The same things were measured in two ways. Each way mixes the same 4 hidden numbers, adds some noise and spreads widely along 3 directions of its own, which tell nothing about the thing.
In the rows, zero is written as 128.
Some things both ways: the first way, then the second way.
[153  88 172  82 139  73 132 145  96 110 143 138  95 115 117 117 123  96]
[116 122 133 148 155 110 133 115  97 144 121 111 146  92 115 152]

[134 139 126 130 131 150 129 129 115 137  75 150 117 158 106 142 109 106]
[ 85  97 128 138 150 181 134  86  85 164 145 140 122 123 124 124]

[ 96 131 108 117 124 158 166  97 162 175 120 106 119 141 130 139  80 194]
[194 151 133  88  99 123  93 148 125 148 143 157 105 169 153 127]

[ 50 149 149 109 110  53 134 107  92 165 114 117 129 158 155 138  97 126]
[ 96 189 147 109 140 167  58 140 148 119 156 111 135 117 109  91]

[177 105 148 132 146 146  96 126 118  94 122 139 133 105 119 117 168  82]
[ 96  79 142 178 155 119 169  92  51 128 132 126 146 104  93 179]

[118  85 137  99 121 150 171 142 128 130 120 142  83 146  90 135 103 135]
[130 101 109 126 154 131 132  87 103 201 141 136 114 137 148 116]

[124 129 123 146 106 140 130 137 114 120 135 147 148 140 125 130 148 115]
[129  98 137 121 149 166 132 147  80 123 101 131 153  70 127 166]

[162 114 163 112 126 115 112 132  81 106 122 151 126 110 102 119 152  71]
[101 112 144 159 154 111 145 120  85 132 111 107 156  72 108 168]

[108 124 100 134  94 131 180 151 149 117 186 113 115 153 146 147 118 191]
[152 159 137 128 100 123 113 135 148 158 123 128  99 153 153 123]

[114 139 145 110 139  90 102  86 123 161 138  97 146  99 158 119 120 138]
[116 181 154 118 136 156  83 171 134  95 135 115 128 116 111 128]

[173 106 139  96 170 161  90  73 165 156 139  90 140  61 128  96 132 151]
[190 162 149 131 120  90 126 177 109 105 112 125 120 134 132 173]

[153  96 129 127 116 157 136 130 137 115 182 124 135 100 127 126 162 143]
[ 92 102 134 156 143 161 147  91  81 146 143 142 118 137 113 144]

[163  95  74 136 161 252 133  94 212 144 145 101 128 105 119 123 124 219]
[220 113 121 112 112 114 153 141  86 159 126 166  87 189 169 163]

[115 135 125 118 118 132 131 114 122 147 137 125 141 124 122 131 127 139]
[136 136 141 117 132 151 110 140 108 129 126 133 131 113 126 139]

[165  93 153  98 151 130 126 121 139 109 127 130  93 114 112 115 127 121]
[167 125 136 149 136  66 149 123  97 149 116 119 125 124 134 169]

[ 87 105 116 172  79  99 184 184 128  72 191 149 100 190 158 160 153 146]
[103 127 130 144 144 138 126 108 117 164 126 119 125 114 132 126]

[116  83 129 144 148 135 123  96 205 117 220  84 135  97 203 102 164 205]
[166 189 134 126 153 132 112 185 132 115 127 117  99 147 139 135]

Other things, the second way, with their names:
(61): [183 134 127 105 142  80 105 104  90 160 180 148 120 175 126 128]
(130): [131 191 135 146 115 143 118 158 180 159 102 102  80 149 164 116]
(247): [ 92 179 160 144 130 154  93 154 128  85 139 109 129 114  99 135]
(44): [116 178 152 146  95 148  99 147 156 122 128 120 102 144 131 123]
(503): [107 131 139 150 137 132 126 110 109 145 132 121 127 124 119 137]
(13): [104 142 159 157  63 158 117 115 136 125 127 142  99 154 126 139]
(360): [ 96 120 125 145 176 171 142 141 106 151  94 107 138  70 135 144]
(171): [122 145 143 148 119 102 119  97 112 143 157 128 114 158 115 132]
(128): [111  72 148 192 125  75 188  82  59 139 102 121 145  87 105 203]
(177): [111 104 139 154 120 123 140  97 100 157 127 131 125 120 124 146]
(60): [102 129 137 108 128 168  84 109 122 150 140 133 142 106 124 109]
(320): [101 152 150 138 101 124  94  97 133 144 155 128 123 141 114 117]
(322): [179 121 138 107 112 108 115 128  94 137 138 159 125 144 139 156]
(502): [125 157 134 129 168 158 119 177 121 121 101 100 130  85 132 143]
(259): [117 162 128 132 127 177 113 128 136 152 145 134  82 174 141 110]
(395): [102 161 151 123 130 143  84 140 126 115 140 117 140 107 107 121]
(288): [168 122 144 119 146 110 134 150  63 100 134 142 140 122 109 177]
(392): [163 142 162 144  55  80 116 109 105 116 158 156 104 189 116 156]
(122): [ 96 158 121 111 159 182  83 119 141 165 154 123 111 141 136  81]
(421): [107 159 137 128 149 153 102 148 139 139 117 105 133  94 132 123]
(508): [151 148 143 147 137 119 134 156 104 116 118 120 119 128 125 160]
(200): [122 121 150 159 103 123 141 135 119 134  84 115 136  86 133 170]
(216): [126 172 157 121 122 139  85 143 115  90 160 130 131 137  96 134]
(119): [123 108 129 130 131 134 123  89  99 170 141 143 130 128 129 128]
(116): [173 107 145 117 131 116 131 149  67 107 125 152 140 118 121 180]
(147): [ 94 115 132 143 174 143 132  95  75 142 159 127 135 122 105 134]
(195): [113 105 130 153 126 118 142  78  98 168 146 137 117 144 122 134]
(473): [ 69 138 125 123 158 209 102 123 135 165 120 117 128  90 134 104]
(367): [120 135 138 159 121 127 144 113 126 159 119 121 102 138 142 142]
(504): [118 120 160 162 118 105 143 140  97 110  86 107 156  64 111 189]
(18): [148 153 135 118 149 111 105 143 121 139 126 114 137 115 130 131]
(500): [108 130 143 148 170 143 140 157  91 108 100 104 149  72 113 170]
(231): [ 85 159 147 150 127 169 110 133 129 121 137 116 114 130 115 126]
(126): [151 149 149 154  93 112 142 147 130 136 103 123 100 137 144 160]
(419): [ 48 170 125 142 168 165  88  94 163 180 149  88 123 110 121  77]
(81): [110 130 121 130 180 183 127 152 110 148 104 112 129  84 137 136]
(205): [ 51 108 137 166 193 203 153 136  83 119  95 105 145  53 105 157]
(3): [121 100 153 132 132 144 125 143  73 103 103 132 168  61 109 179]
(463): [142 151 144 147 135 115 134 140 111 122 124 117 117 133 123 154]
(318): [ 68 121 149 165 161 136 139 126  88 108 104  95 167  49  93 166]
(190): [103 125 148 162 138 104 134 116 103 128 117 105 146  84 106 162]
(307): [ 93 107 142 151  96 192 133 121 116 143 103 140 116 110 138 149]

Some of these things the first way, each followed by its name:
[178 119 159 108 157 130  81 104 111 120 120 125 151  74 113 105 151  81]
(500)
[138 141  95 133 156 168 125 104 171 155 103 107 119 133 134 136 103 178]
(259)
[ 48 162 113 182 135 111 109 102 139 133 111 126 148 175 195 141 141 134]
(216)
[100 114 118 173 154 167  95  96 176 113 129 122 133 142 180 119 163 134]
(288)
[200 138 115 113 141 146 130 128 142 133 114 112 113 114 103 131 113 158]
(126)
[132 108 145 103 134 104 134 121 130 126 141 115 107 119 134 124 115 145]
(171)
[153 131 135 109 122  92 128 131 124 127 171 104 134 101 148 128 126 151]
(231)
[152 138 131 156 102  81 131 181  91  76 143 151 125 160 140 151 163  92]
(504)
[ 98 149 115 137  96 122 149 149  90 134 100 148 133 163 110 149 118 121]
(473)
[ 91 171 140 114 143  48 113 128  97 147  47 133  98 180 137 154  80  92]
(395)
[136 124 125 113 136 136 139 134 123 128  85 141 102 145 104 143 106 111]
(195)
[150 117 125 141 136 157 113 117 132 125 109 133 133 120 118 128 140 119]
(81)
[ 50 139 126 128  67  80 178 155  85 135 154 140 129 180 135 159 112 137]
(60)
[234 119 169  85 158 107  71 121  97 116 111 125 140  64  92 104 147  67]
(205)
[195 128 134  93  96 116 142 161  85 112 167 126 138  84  78 133 132 123]
(200)
[173 102 150 113 119 105 133 158 110 100 154 139 110 118 113 133 145 119]
(360)
[144 133 162 140 126  77  98 151  76  92 110 156 122 137 131 134 158  52]
(318)
[ 44 138 102 150 116 145 163 116 137 147 117 134 121 184 146 142 106 152]
(122)
[156 129 108 138 131 178 128 130 130 128  97 134 130 133  92 132 121 122]
(367)
[154 158  88 131  87 108 162 157 120 129 172 111 144 120 128 153 120 178]
(13)
[ 99 117 123 125 109 183 141 114 111 149 106 146 137 150  85 135 113 123]
(119)
